There are 3 ways to turn a row about zero (a turn may also mirror it). The second row of each pair is the first, turned, with some noise. The first 21 pairs use one turn. New pairs use 2 turns, one after the other, and a turn may come again.
Some pairs, each with its turns in order after it:
[ 0.05 -0.66 -3.28  2.94 -1.61  1.35]
[ 2.93  3.67 -1.55  0.04 -0.69 -0.75] | K_260

[ 1.23 -4.70  2.33 -2.65  1.07 -4.36]
[ 1.08  5.05  4.37 -2.91 -0.18  0.98] | K_246

[-0.56  2.54 -1.16  2.94 -0.60 -2.74]
[ 0.65  2.06 -3.85  1.90  1.32 -0.32] | K_246

[-1.59 -2.50 -2.20  1.34 -2.49 -0.33]
[ 0.02  1.13  0.42  0.37 -3.12  3.06] | K_18

[ 1.87  1.86 -2.16  1.27 -0.91  4.25]
[ 0.41 -4.03 -1.66  2.30 -2.42 -0.98] | K_246

[-2.48  2.22 -0.70  0.26 -0.28  1.36]
[-0.43 -1.32  2.84  0.89 -0.17 -0.19] | K_18

[ 4.48 -0.07  1.29 -2.21  1.45 -5.03]
[-2.35 -0.23 -6.08 -0.84  3.73  0.25] | K_18

[-2.58  2.82 -3.40  0.97 -2.29 -2.55]
[ 0.74  1.56 -3.93  4.56  1.09 -1.08] | K_260

[-2.20 -5.41 -0.13 -0.54  4.28  1.91]
[ 6.93 -1.73 -1.62 -0.11 -1.73  0.41] | K_18

[-0.72  1.64 -0.84  3.48 -1.36 -0.02]
[ 1.15  2.14 -2.48 -0.18  1.71 -2.00] | K_260

[ 0.28 -3.34 -1.07  2.56  0.12 -0.86]
[ 1.18  1.73 -1.39 -2.72 -2.20 -1.11] | K_246

[-2.01 -1.41  3.13  2.35 -0.16 -1.61]
[-0.23  2.04 -2.11 -3.30  1.02  2.34] | K_246

[ 1.41  0.69 -4.31  2.02  4.82  0.39]
[-3.32  1.41 -2.05  2.25 -3.97 -3.92] | K_246

[-0.81  3.07 -2.49 -2.19  5.03  0.18]
[-5.15  1.63 -1.54  1.02 -0.53  3.99] | K_260

[ 0.66  1.72  4.71 -2.66  0.58  1.02]
[-1.88 -4.57  0.50 -2.07  1.69  1.42] | K_260

[-0.39 -2.30 -0.13 -1.48  3.57 -2.05]
[-3.29  0.65  3.27  1.04 -1.76  0.26] | K_260

[ 0.99 -1.34 -3.57  1.28  4.29  1.69]
[ 1.73 -3.47 -0.94 -2.75 -3.13 -1.89] | K_18

[-0.06 -2.52  1.96  0.48  5.94  0.65]
[ 4.82 -1.62 -3.06  0.11 -0.11 -3.11] | K_18

[ 2.50 -3.33 -0.28  2.57 -0.25 -1.68]
[-0.32  2.38 -3.62 -1.25 -2.73  0.03] | K_18

[-0.39 -2.31 -1.74 -1.25 -0.19 -2.86]
[-0.17  0.09  1.79  3.27 -2.16 -1.38] | K_260

[-1.09  1.10  0.91  0.81 -2.00  1.67]
[ 0.50 -2.57 -1.37 -0.05  1.50  1.00] | K_246

New pairs, each followed by its turns in order:
[-0.98 -2.68  6.44  1.36  0.65 -3.98]
[-4.22 -2.42  5.14  2.49  1.44 -4.10] | K_260 K_260

[-0.87 -0.36  0.21  2.07  3.15 -0.68]
[-2.36  0.46 -2.28 -0.14 -1.99  1.44] | K_18 K_18

[-3.49  4.35  2.65  1.74 -0.97 -2.01]
[-1.78  1.90 -0.22 -0.93  3.96 -4.36] | K_18 K_260

[ 0.67 -3.51 -0.12  0.36 -4.04 -0.86]
[-0.34 -2.93 -0.78 -1.77 -4.17  0.47] | K_246 K_260

[ 0.75  0.52  0.40  0.06 -1.64  3.81]
[ 1.64 -0.67  0.99 -3.09 -2.05 -0.51] | K_246 K_246

[-0.60 -1.04  4.19  3.45 -4.74  0.08]
[-1.40 -0.75 -5.85 -1.24  3.40 -0.43] | K_18 K_260

[ 2.83  3.27  2.21 -0.56 -3.62 -1.29]
[ 0.98 -1.08 -2.50 -2.23 -2.93  4.20] | K_260 K_18

[-2.40 -1.74  2.52  2.51 -3.49 -1.76]
[-1.73 -1.47  3.95  3.15 -2.36 -2.09] | K_246 K_246

[1.07 0.91 6.85 1.45 0.77 2.09]
[ 3.91  1.29  1.60 -2.35  2.32  5.00] | K_246 K_260

[ 1.41 -1.96 -0.84 -3.27  3.87 -2.26]
[ 0.47  3.33  1.91  0.65 -4.27  1.82] | K_18 K_260

[-0.06  3.62 -1.44 -1.31 -5.31 -1.02]
[-4.09 -2.95 -0.88 -2.98  2.75  1.81] | K_18 K_246

[-2.77  0.98  0.09  2.35  1.35  2.15]
[-1.62  3.31 -2.30  1.42  0.26 -0.01] | K_18 K_18

[ 1.45  4.40 -3.64 -6.20  2.07  6.33]
[-2.81  3.23  8.51 -4.63 -1.03  2.55] | K_18 K_246

[ 0.32  0.26  4.31 -4.28 -1.75  1.54]
[ 1.32 -2.45 -1.26 -1.01  2.41 -5.31] | K_18 K_18

[-0.68 -0.54 -0.31 -0.67 -0.54  3.43]
[ 0.20  0.00  2.13  0.71 -0.18  2.86] | K_18 K_246

[-1.87  0.48  3.70 -1.76 -2.48  0.56]
[ 0.06 -0.06  0.03  0.50  0.74 -5.42] | K_18 K_18

[-1.74  0.72  3.02 -1.76 -0.65  5.82]
[-3.97 -2.55  4.74 -0.60 -3.18  0.78] | K_260 K_246

[ 1.08  2.00  1.85 -1.74 -2.64 -5.64]
[-3.14 -0.71 -2.07  4.12 -3.27  2.55] | K_246 K_246

[ 1.06 -2.17 -3.33  1.87  3.61 -2.00]
[ 0.36 -1.68 -3.86  3.81  0.83 -1.79] | K_246 K_260

[ 0.93  0.30  1.23  1.88 -2.49 -4.73]
[ 0.48  3.78 -2.74  1.78  3.10  0.81] | K_18 K_260

[ 1.59  5.13 -5.52  1.23  0.05  2.70]
[ 3.68  2.35 -0.87  4.38  2.45  4.68] | K_18 K_18

[ 0.76  0.20  4.58 -2.90  2.11  3.43]
[ 5.94 -0.09  0.91 -1.05  2.49  1.24] | K_260 K_18

[-2.94  0.85  1.41  1.14 -4.23  2.39]
[-0.81 -2.61 -1.57 -3.32  4.01 -1.39] | K_18 K_260

[ 1.99 -2.09 -2.56 -0.43  0.70 -1.20]
[ 0.21 -2.61 -2.27  0.56 -0.07 -2.25] | K_246 K_260

[ 0.01  3.41 -0.87  0.84 -2.18  4.23]
[ 2.01  3.31  3.24  0.01 -1.59 -1.95] | K_246 K_260

[-0.53  0.35 -1.19  0.10  2.92 -7.83]
[ 3.31  7.70  0.76  2.31 -0.41 -1.04] | K_18 K_260

[-0.52  1.90 -1.63 -0.55  2.33  2.19]
[-1.81 -3.68 -0.27  1.15  0.46 -1.20] | K_260 K_246

[-0.48  7.12  1.37  1.98  1.22 -2.48]
[-1.51  5.79  0.48  5.26 -0.18  1.86] | K_260 K_260

[-0.87  0.43  0.81 -2.66  0.17  1.52]
[ 2.69  0.61  1.10 -1.11 -0.25 -0.51] | K_260 K_18

[-4.87 -1.51 -1.59  1.73 -0.95 -0.57]
[-2.46  1.86 -3.27  1.80 -1.58  2.28] | K_260 K_246

[-3.29  3.22 -1.38  1.97  0.98  2.88]
[ 1.86 -2.76 -1.22  1.11 -4.42  2.58] | K_246 K_18

[-0.79  0.78  4.97 -2.68 -0.92  1.40]
[ 0.18 -1.42 -2.02 -0.23  1.14 -5.25] | K_18 K_18

